The rows come from 6 hidden closed curves, with some noise, and rows from the same curve form a group. Each curve winds through 8 dimensions. The rows are also pushed far along 5 directions, which tell nothing about the answers.
In the rows, 128 means zero.
Some rows, each with its group after it:
[ 86 202 129  96 177 129 163 113 187 132  88  49 109 221 116 146 113 130
 170  99]
Z732
[122 122 150 130 136 138 132 117 125 129 134 119 123 145 109 153 135 113
 124 113]
Z792
[131 157 139 119 139 135 140 105 149 139 128  83 125 133 126 139 129 121
 163 119]
Z732
[139 132 135 119 129 147 125  89 135 137 144 144 126 169 118 140 140 121
 137 152]
Z466
[117 112 123 119 121 127 121 132 119 100 119 185 115 150  97 118 116 135
 107 115]
Z323
[177  75 132 123 116  92 175 163 144 155 136 139 168 120  81 114 130 166
 118  96]
Z792
[142 117 148 138 137 108 125 167 119 115 117  96 157 141  91 143 131 134
 130 101]
Z732
[141 173  80 144 110 192 143 124 112 141 129 143  76 113 185 143 160 100
 120 158]
Z792
[134 137 108 135 132 148 138 132 147 120 122 104  98 126 138 144 148 130
 134 108]
Z732
[143  99 122 129 141 114 134 142 140 112 139 135 145  91 139 120 113 162
 148 112]
Z89
[110 122 138 115 147  99  99  97 134 109 124 153 140 104 145 125 117 137
 118 122]
Z323
[ 87 195  95 147 139 167 136 135 117 119  96 146  80 155 165 138 124 105
  92 135]
Z792
[ 90 147 125 135 169 152 134 137 114  89  95 140 110 175 121 143 117 100
 117 127]
Z89
[110 178  97 165 132 175 116 110 119 156 147  89  91  77 212 177 142 119
 132 147]
Z46
[133 124 128 153 123 132 133 152 118 120 123 109 119  98 134 135 137 122
 116  97]
Z46
[119 160 121 136 131 142 137 128 127 131 120 143 121 135 119 129 108 132
 124 124]
Z323
[124 183 168 116 178 111 102 109 150  98 137  95 167  88 179 119  88 123
 169 151]
Z792
[140 130 186  88 112 105 103  90 134 109 158 131 153 139 128  94 112 109
 158 139]
Z792
[135 112 125 121 102  94 127 140 123 141 112 123 136 155  64 135 139 144
 114  83]
Z732
[120 116 118 155 158 129 101 139 129 111 128 114 140  61 143 135 109 147
 145 144]
Z89
[152 132 101  92  46 142 161  93 149 175 160 136  76 166 130 103 162 123
 131 116]
Z323
[117  92 126 167 131 102 189 180 139 167 105  91 146 169  56 143 117 156
  80  70]
Z732
[161 130 101 114 100 113 149 105 144 181 149 118 136 127 128 141 148 156
 138 119]
Z792
[146 111 123 124 139 104  98 122 127 125 144 121 163  83 140 142 128 154
 156 137]
Z323
[ 99 140 123 149 123 105 100 131 108 119 120 159 141  89 150 107  92 149
 104 123]
Z466
[106  97 113 151  99 141  99 133  88  95 118 182 102 126 108 109 128 110
  89 131]
Z89
[127 122 169  81 137 112  83  81 146 116 163 152 163 143 145  99 105 131
 168 194]
Z46
[ 98  68 124 145 104 114 139 168  92 138 105 147 125 203  56 135 136 133
  80  98]
Z46
[ 95 147 164 106 188  99 117 119 150  74 106 124 155 165 118 121  84 131
 147 110]
Z89
[109 184 104 178 135 180 144 158 107 136 108  78  90 152 149 175 144 101
 112 119]
Z732
[110 174 116 126 146 162 147 132 134 135 131 100 107 150 168 150 124 116
 148 147]
Z792
[119 150  85 132  98 172 120 115 113 150 129 111  77 145 152 148 162 115
 146 147]
Z89
[101 125  89 126  82 132 101 111 105 151 132 183 101 162 130 124 136 141
  83 151]
Z46
[ 92 180  83 120 111 136  83  93 107 132 118 152  99 142 165 136 130 123
 119 161]
Z732
[155 119 152 118 144 137 116  95 141 121 156 133 150 129 130 133 132 127
 157 160]
Z466
[110 168  93 155 115 140 142 141 107 152 103 116 109 155 124 142 136 116
  95 124]
Z792
[181  86 149 129 109 125 116 105 133 119 176 174 143   7 164  90 124 131
 136 145]
Z323
[137 162  98 176 152 111 143 160 134 144 100  56 145  70 159 146 130 148
 127  98]
Z792
[120 137 160 130 165 102 119 127 141 118 115  87 160 138  90 152 112 131
 140 105]
Z46
[160  84 103 150  81 134 157 147 117 185 162 143 122 102  87 159 143 165
 108  93]
Z466
[119 103 117 104 101 102 129 123 118 141 113 192 132 174 108  93 129 137
  85 140]
Z323
[125 127  86 129 103 131 115 100 120 153 149 148 109 108 139 149 137 146
 127 129]
Z323
[143  73 136 121  88  86 139 132 131 164 154 125 147 137  83 130 137 157
 110  88]
Z792
[103 123 124 115 133 121  73  96 102  96 114 169 119 140 144 135 141 111
 112 145]
Z323
[ 89 137 130  88 114 109  81  98 112  97 108 193 123 183 113  83 112 108
 110 169]
Z732
[127 107 138  77  99 124 118  61 137 149 168 154 109 155 143 134 150 121
 142 133]
Z46
[ 93 143 120 156 166 109 133 155 124 108  88 137 137 101 126 123  93 135
  89 109]
Z46
[ 77 188 102 111 139 110  88  97 117 108  89 150 120 184 154 115 112 122
 116 148]
Z792
[154 111 153 143 121 119 110 108 113 140 161 124 163  81 131 138 124 135
 148 133]
Z732
[131 102 151 151 124 101 159 184 121 131 117  87 150 144  83 135 119 143
 117  68]
Z792
[134 100 147 114 131  82  92 138 128  98 139 120 174  82 151  84 107 141
 159 152]
Z89
[163 108 150 122 150 139 128 129 147 100 147 106 133 100 119 147 140 123
 165 116]
Z89
[159 128 148  98 123 110 119 109 143 139 171  73 157  72 165 132 127 143
 216 125]
Z466
[117 131 145 103 105 120 135 114 136 130 137 115 122 166 137  94 125 111
 142 136]
Z792
[156 119 133 108 108 109 132 109 150 140 159 131 144  79 157  88 119 141
 151 145]
Z46
[131 135 123 107 105 147 133  92 124 131 133 154  92 159 121 140 152 113
 129 109]
Z46
[152  94 168  84 125  81 131 121 143 141 141 125 181 137 116  89 118 147
 165 138]
Z89
[136 154 170 102 176 112  89 118 127  85 127 103 172  96 184 117 118 104
 181 169]
Z89
[112 111 136 166 137  88  80 158 100 109 112 131 170  37 147 100  94 151
 110 132]
Z89
[120 137 125 156 142 121 122 144 107 131 119  93 135  89 130 172 128 138
 137  83]
Z466
[120 125 127 121 133 119  72 100 107 107 135 158 141  94 154 121 128 114
 130 175]
Z323
[179 103 117 118  87 127 146 115 145 182 195 128 139  45 154 123 128 163
 163 141]
Z466
[145 126 158 111 143 117 125 110 140 129 126 126 142 142 102 149 142 124
 126 111]
Z323
[107 198 120 143 137 144 132 140 119 129 105  93 119 140 162 128 111 118
 145 131]
Z732
[129 117 119 163 123 152 175 173 125 163 128  88 122 142 125 150 135 147
 129 104]
Z46
[136 108 126 143 145 140 102 138 115  86 133 141 126  84 141 139 131 126
 138 131]
Z89
[ 99 110 149 105 160 102 102 111 108  87  92 191 149 159 110 119 113 124
 114 118]
Z466
[120 168 115 175 139 134 140 156 138 140 121  69 130 139 128 156 115 151
 122 106]
Z466
[119 129 129 131 119 113 118 145 108 121 122 117 129  92 138 128 124 127
 134 102]
Z466
[133  95 122 132 128 125 109 128 130 127 137 127 135  94 115 129 128 143
 140 142]
Z89
[ 78 126 136 127 164 114  73 111 126  63 108 146 129 151 140 116 107 118
 116 151]
Z732
[ 99 140 123 108 114 123  94  90 127 138 143 137 114 156 152 139 132 129
 124 146]
Z46
[ 81 141 100 167 130 124 125 144  90 141  84 123 111 164  89 177 135 128
  77  77]
Z466
[109 100 120 179 177 127 148 192  95 109  86 139 153  74 126 140 107 138
 103 108]
Z466
[144 127 171  68 117 112 171 118 165 151 140  77 141 244  62 123 137 112
 167 115]
Z792
[181 153  92 111  81 135 188 139 169 210 158  23 114 153 133 149 173 145
 178 115]
Z323
[134 123 105 146 142 130 172 161 118 159 115  91 141 135 133 161 140 148
 144  97]
Z89
[107 132  99 169 134 137 136 163 108 125  96 168 112 130  76 157 115 143
  64  92]
Z323
[101 123 108 136 102  99 133 140 115 149  96 174 121 165  70 118 117 145
  59  98]
Z732
[ 68 202 121 117 179 135  32  76  99  70 107 144 130 128 208 146 105 113
 163 181]
Z323
[199  98  90 128  79 146 176 131 162 181 186  48 100  68 151 160 183 148
 182  92]
Z323
[126 177  40 190  72 194 193 168 124 216 140  74  55 137 143 178 152 146
  99 108]
Z466
[130 118 106 135 144 116 124 148 123 121 115 131 142 101 155 131 129 148
 130 129]
Z466
[170 125 159 103 160 124 171 141 168 147 146  65 167 150 111 149 129 143
 191 124]
Z732
[145 112 148 144 142 129 189 179 145 134 105  80 129 151  67 139 135 120
 120  75]
Z46
[162  70 206 108 134  96 113 140 143  97 144 151 182 130  62  86 109 124
 125 144]
Z46
[ 93 153 106 117 112 134  77  97 102 102 128 208 105 121 171 104 110 126
 107 168]
Z466
[161  82 144 134 116 116 159 134 141 163 149 123 146 149  64 159 145 148
 104  90]
Z732
[142 118 133 144 151 150 148 137 132 124 127 116 121 116 110 162 139 124
 131 103]
Z89
[123 191  89 175  97 181 138 136 113 161 127 102  79 117 163 151 142 120
 114 126]
Z46

New rows. What belongs after each?
[120 176 112 145 128 152 140 136 122 151 114  70 112 143 151 143 142 104
 139 141]
Z323
[102 162 156 125 132 138  95 102 127 110 131 144 119 142 152 121 112 117
 122 144]
Z46
[116 129 137 117 134  92 124 115 140 129 109 102 143 165 106 128 129 136
 126  98]
Z792
[121 144 143  49 112 108  81  70 141 108 131 155 124 206 106 109 138 110
 159 161]
Z732
[130 125 126 141 139 113 155 155 127 160 114 107 156 105 141 121 118 150
 134 122]
Z89
[103 113 113 136 116 120 105 108 108 123 106 189 107 142 101 126 141 111
  53 132]
Z792
[143  99 129 115  86 112 127 133 131 130 145 116 131 146 122  95 140 128
 138 135]
Z732
[163 150 137 102 121 112 138  98 156 154 154 119 147 115 139 124 129 139
 147 133]
Z792
[128 134 118 118 112 107 133 125 136 165 124 118 136 130 130 125 131 145
 121 125]
Z89
[142 125  91 184 147 131 205 205 137 152 108  77 127  88 132 158 126 160
 104  60]
Z89
[ 78 169 156 121 176 108  86 109 111  90  93  99 144 167 116 164 108 115
 150 100]
Z466
[121 133 153 110 132 133 118 126 125  98 118 123 123 189  75 136 130 100
 139 121]
Z323
[144  75 158 123 157  97 110 141 151 106 139 108 171  85  92 120 108 154
 161 129]
Z89
[103 153 122 120 143 126  99 111 130 112 124 127 119 119 160 131 123 117
 125 151]
Z46
[ 70 172 164  98 185 105  76  77 132  80  96 126 138 176 140 136 106 107
 137 130]
Z323
[114 176  67 145 107 175 157 120 132 154 122 133  59 130 165 158 146 136
 110  99]
Z323
[119 137 148 123 183 111 122 130 132  95  99 116 155 124 142 138 119 134
 149 107]
Z466
[134 138 130 143 138 140 117 154 110 108 105 108 125 118 109 145 140 109
 132 118]
Z732
[129 189 141 124 167 150 134 110 143 133 117  73 127 135 133 171 126 122
 177 113]
Z732
[120 117 131 100 120 128 125  82 135 148 155 133 113 137 153 143 142 127
 141 124]
Z46
[125 123 116  89  87 105 118 105 133 133 127 165 118 183  97 101 133 134
 117 127]
Z46
[150 103  95 135  79 131 190 161 107 182 122 122 110 177  97 147 172 130
  97  82]
Z89
[143 110 161 136 156 100  91 125 124  87 124 126 173 102 133 121 122 133
 140 128]
Z466
[121  86 101 130 134 115 127 132 112 123 125 165 130  86 144 130 131 140
 113 123]
Z46
[ 99 140 157  77 182 102 107 101 158  91 107 107 148 194 130 117 115 117
 166 154]
Z792
[122 132 158 120 130 105 105 134 106  96 103 121 152 179  84 121 127 105
 128 113]
Z792
[ 87 185 110 128  94 157 166 122 117 160  98 124  70 250  87 149 142  99
  85  90]
Z792
[149 104 156 106 131  95 140 114 143 150 147  97 166 125 105 134 126 150
 170 103]
Z466
[202  91 158  91 101 105 155 124 141 159 172  81 165 113 130 124 166 127
 186 122]
Z89
[154 159 143 123 104 162 105  76 135 142 192 140 120  80 166 132 118 126
 165 165]
Z466
[113 103 192 113 147 106 130 142 140  99 125  99 151 166 102 106 114 106
 133 117]
Z46
[153 151 125 101  96 141 147 102 137 155 136 120 102 198  94 161 168 118
 133  96]
Z792
[150 140 167 121 161 122 146 148 139 109 121  99 158 103 154 113 118 120
 158 121]
Z89
[107 163 130 163 171 144 126 129 125 126 117 103 132 133 137 178 116 133
 120 112]
Z732
[114 150 110 121 130 154 106 124 105 115 113 148 107 138 164 132 144 106
 130 162]
Z89
[146 110 159 127 139 132 138 129 138 110 133 147 136 116 112 108 122 117
 120 131]
Z732
[118 109 137 121 129  99 142 130 123 150 122 116 147 151  89 142 121 146
 134  90]
Z466
[138 125 123 130  96 114 152 157 148 161 122  69 122 137 103 119 143 142
 133  97]
Z89
[108 148 103 175 146 129  77 142 105 103 124  93 135  37 191 138 110 139
 149 145]
Z89
[138 131 138  89 104 113 131  89 154 140 148 148 121 146 126 110 129 137
 133 118]
Z46
[106 183 117 114 126 141 109  89 121 139 126  91 101 158 147 175 146 115
 157 106]
Z466
[133 106 145 142 132 126 137 137 120 117 127 125 131  90 124 123 128 113
 119 108]
Z46
[ 75 143 164 145 208 118 100 167 121  52  86  85 154 132 155 127  89 110
 149 132]
Z792
[100 170 145  98 125 119 124  99 130 131 116  93 116 173 124 139 125 111
 157  98]
Z466
[117 123 126 147  99 111 148 142 125 156 126 136 130 145  92 120 111 150
  91  93]
Z466
[120 161  89 126 101 174 162 142 128 142 113 119  67 202  97 156 153 112
 119 108]
Z323
[115 140 128 108 126 122 141 141 135 114  97 136 122 209  75 110 120 125
 124 119]
Z46
[153  75 141 121 109 105 164 146 144 145 126 155 145 167  62  96 134 135
  81 120]
Z466
[111  92 118 150 116 109  97 151  62 115 100 212 144 109 118 116 131 117
  52 139]
Z89
[131 118 132 122 139 129 119 108 107 132 134 148 144 123 141 141 132 128
 147 136]
Z89
[131  71 163  95  96 113 116 110 115 104 121 205 120 186  57  91 145  94
  72 130]
Z792
[133 148  75 102  79 149 157  88 156 181 153 128  71 171 133 144 157 138
 122 122]
Z89
[127 147  86 134  81 171 132 114 130 143 136 140  57 135 135 136 160 107
  99 131]
Z89
[120 178 164  86 159 137  95  88 176  87 134  96 121 126 161 104 107 113
 189 162]
Z89
[132 139 134 121 153 129 148 136 137 139 113 130 143 143 131 123 125 129
 127 145]
Z323
[161  93 136 125 114 136 126 107 135 139 173 170 137  92 146 112 132 130
 116 169]
Z732
[114 136 115 123 101 124 142 108 132 157 122 169 103 169  91 133 129 139
  79 100]
Z46
[ 96 105  72 172 119 130 158 176  79 149  89 168 115 149 116 149 129 153
  72  91]
Z89
[130 174 171  53 148 126 129  63 184 107 140  94 114 208 126 136 134 116
 196 108]
Z323
[203  97 134  68  68 126 154  73 178 167 197 134 109 115 130 119 171 142
 168 111]
Z323
[ 91  66 135 157 104 110 123 163  84 123 114 169 128 138 101 107 120 122
  60 114]
Z46
[127 123 126 116 134 113 136 150 153 107 109  98 124 135 116 102 128 128
 138 119]
Z732
[ 89 139 105 166 148 136 113 163 101 101  95 175 121 120 136 127 101 136
  78 137]
Z466
[147 135  99 167 131 154 161 146 149 149 135  75 101  94 145 170 152 144
 127  88]
Z732
[ 92 158 139 130 156 141 118 126 147 101 107 107 114 140 133 111  98 128
 153 132]
Z89
[159 117 128 119 122 124 135 143 120 141 134 119 142 105 146 125 152 116
 132 145]
Z89
[107 194  72 104 111 161 155 105 149 161 108  88  67 195 147 150 152 129
 164 114]
Z732
[157 117 151 103 159 114 138 125 157 112 123 104 157 126 128 108 135 117
 160 145]
Z792
[169  71 180 108 124  96 167 150 150 132 133 111 167 170  32 119 130 143
 144  75]
Z46
[165 120 110  85  93 129 164 101 154 187 153 118 120 181 113 144 166 147
 154 121]
Z323
[108 129  92 157 151 136 112 143  99 108  93 145 120 120 146 148 138 131
 107 127]
Z792
[149 109 173 111 145 125 156 139 153 114 122 120 141 161  69 119 129 114
 125 112]
Z732
[157  98 115 133 120 126 154 143 146 139 148  66 121 100 123 154 151 142
 166  86]
Z323
[109 161 105 166 121 170 155 161 102 134 102 104  85 142 133 158 136 113
 118  91]
Z466
[ 91 134 106 182 135 126  84 156  86  90 109 132 134  68 183 106 101 126
 108 150]
Z732
[161 121 128 116  99 110 111 110 122 124 124 136 131 140 104 120 162 117
 120 114]
Z792
[111  99 109 131 137 122 101 113  98  99 125 188 119  68 167 127 128 125
 108 127]
Z46
[161  95 142 135 138 112 123 152 120 121 126 136 163  89 130 121 137 138
 125 132]
Z323
[126 122  99 150 103 148 144 119 118 159 127 137  99 115 117 135 143 126
 105 118]
Z732
[176  90 118 115  81 125 156 107 160 166 177 118 118  99 115 125 148 157
 152 101]
Z89
[ 85 163  59 149 113 156 105 103  97 151 123 177  86 122 187 153 128 146
 101 151]
Z46
[ 99 148 139 109  95 112  94  81 117 126 136 180 122 165 122  99 104 128
 109 136]
Z466
[159  45 112 119  47 124 111 113  93 161 168 192 122 134  89 119 167 137
 102 141]
Z46
[130 154 135  95 145 131 126  93 154 140 143 121 126 143 130 151 126 132
 154 135]
Z466
[145  86 183 102 169 105 151 138 167 107 136 117 173 165  84 111 109 133
 146 134]
Z732
[178 115 148 119 102 116 149 146 133 142 152  73 151 128 112 127 149 124
 169 111]
Z792
[ 79 119 145 116 138 126  97 131 107  80 104 162 117 183 120 109 116  98
 104 145]
Z792
[153 110 140 118 111 112 136 108 150 155 162  81 136 100 143 138 146 142
 158 105]
Z792
[ 66 224 109 104 162 161  61  83 117  64  89 148  84 166 196 130 116  93
 154 175]
Z732
[142  82 183 109 126  82  97 117 117 113 134 136 185 124  90  94 122 115
 133 147]
Z323
[ 75 116 135 129 139 111 110 115 117  96 103 175 124 176  80 119  95 135
 102 105]
Z89
[118 162 148 125 144 133 150 141 152 111 109  73 113 151 128 118 124 100
 137 111]
Z323
[125 123 115 167 168 124 147 169 102 135 108 100 161  87 154 157 117 150
 143 107]
Z89
[144  72 112 137 122 111 144 160 137 134 141 109 146 100 111 118 126 155
 143 127]
Z89
[121 126 113 152 151 119 121 133 112 136 119 135 151  89 148 144 115 153
 130 125]
Z323
[109 153  88 175 115 180 144 144 102 159 132 120  92 109 183 152 134 135
 121 135]
Z46
[114 128 108 180 158 124 132 157 119 125 121 131 149  56 175 126  93 164
 118 126]
Z732
[123 124 164  90 123 122 146 109 158 133 143 126 124 172 127 102 121 118
 135 133]
Z46
[122 116 112 106  95 111 137 131 125 152 120 148 126 163 122 100 132 143
 121 130]
Z89
[ 88 153 148 104 177 125  79  92 129  64 121 109 131 142 161 139 106 113
 189 137]
Z323
[185  91 141 122  75 109 175 139 147 178 148 119 134 121  84 109 157 137
 103  93]
Z323
[130 153 174 109 183 124  77 117 124  66 122 121 163  91 175 122 114 109
 180 160]
Z89
[152 136 164 167 155 127 127 156 145 127 148  79 163  44 161 132 106 148
 143 123]
Z46
[153 136  84 126  63 141 106 102 111 165 154 111  96 107 145 145 174 123
 142 139]
Z732
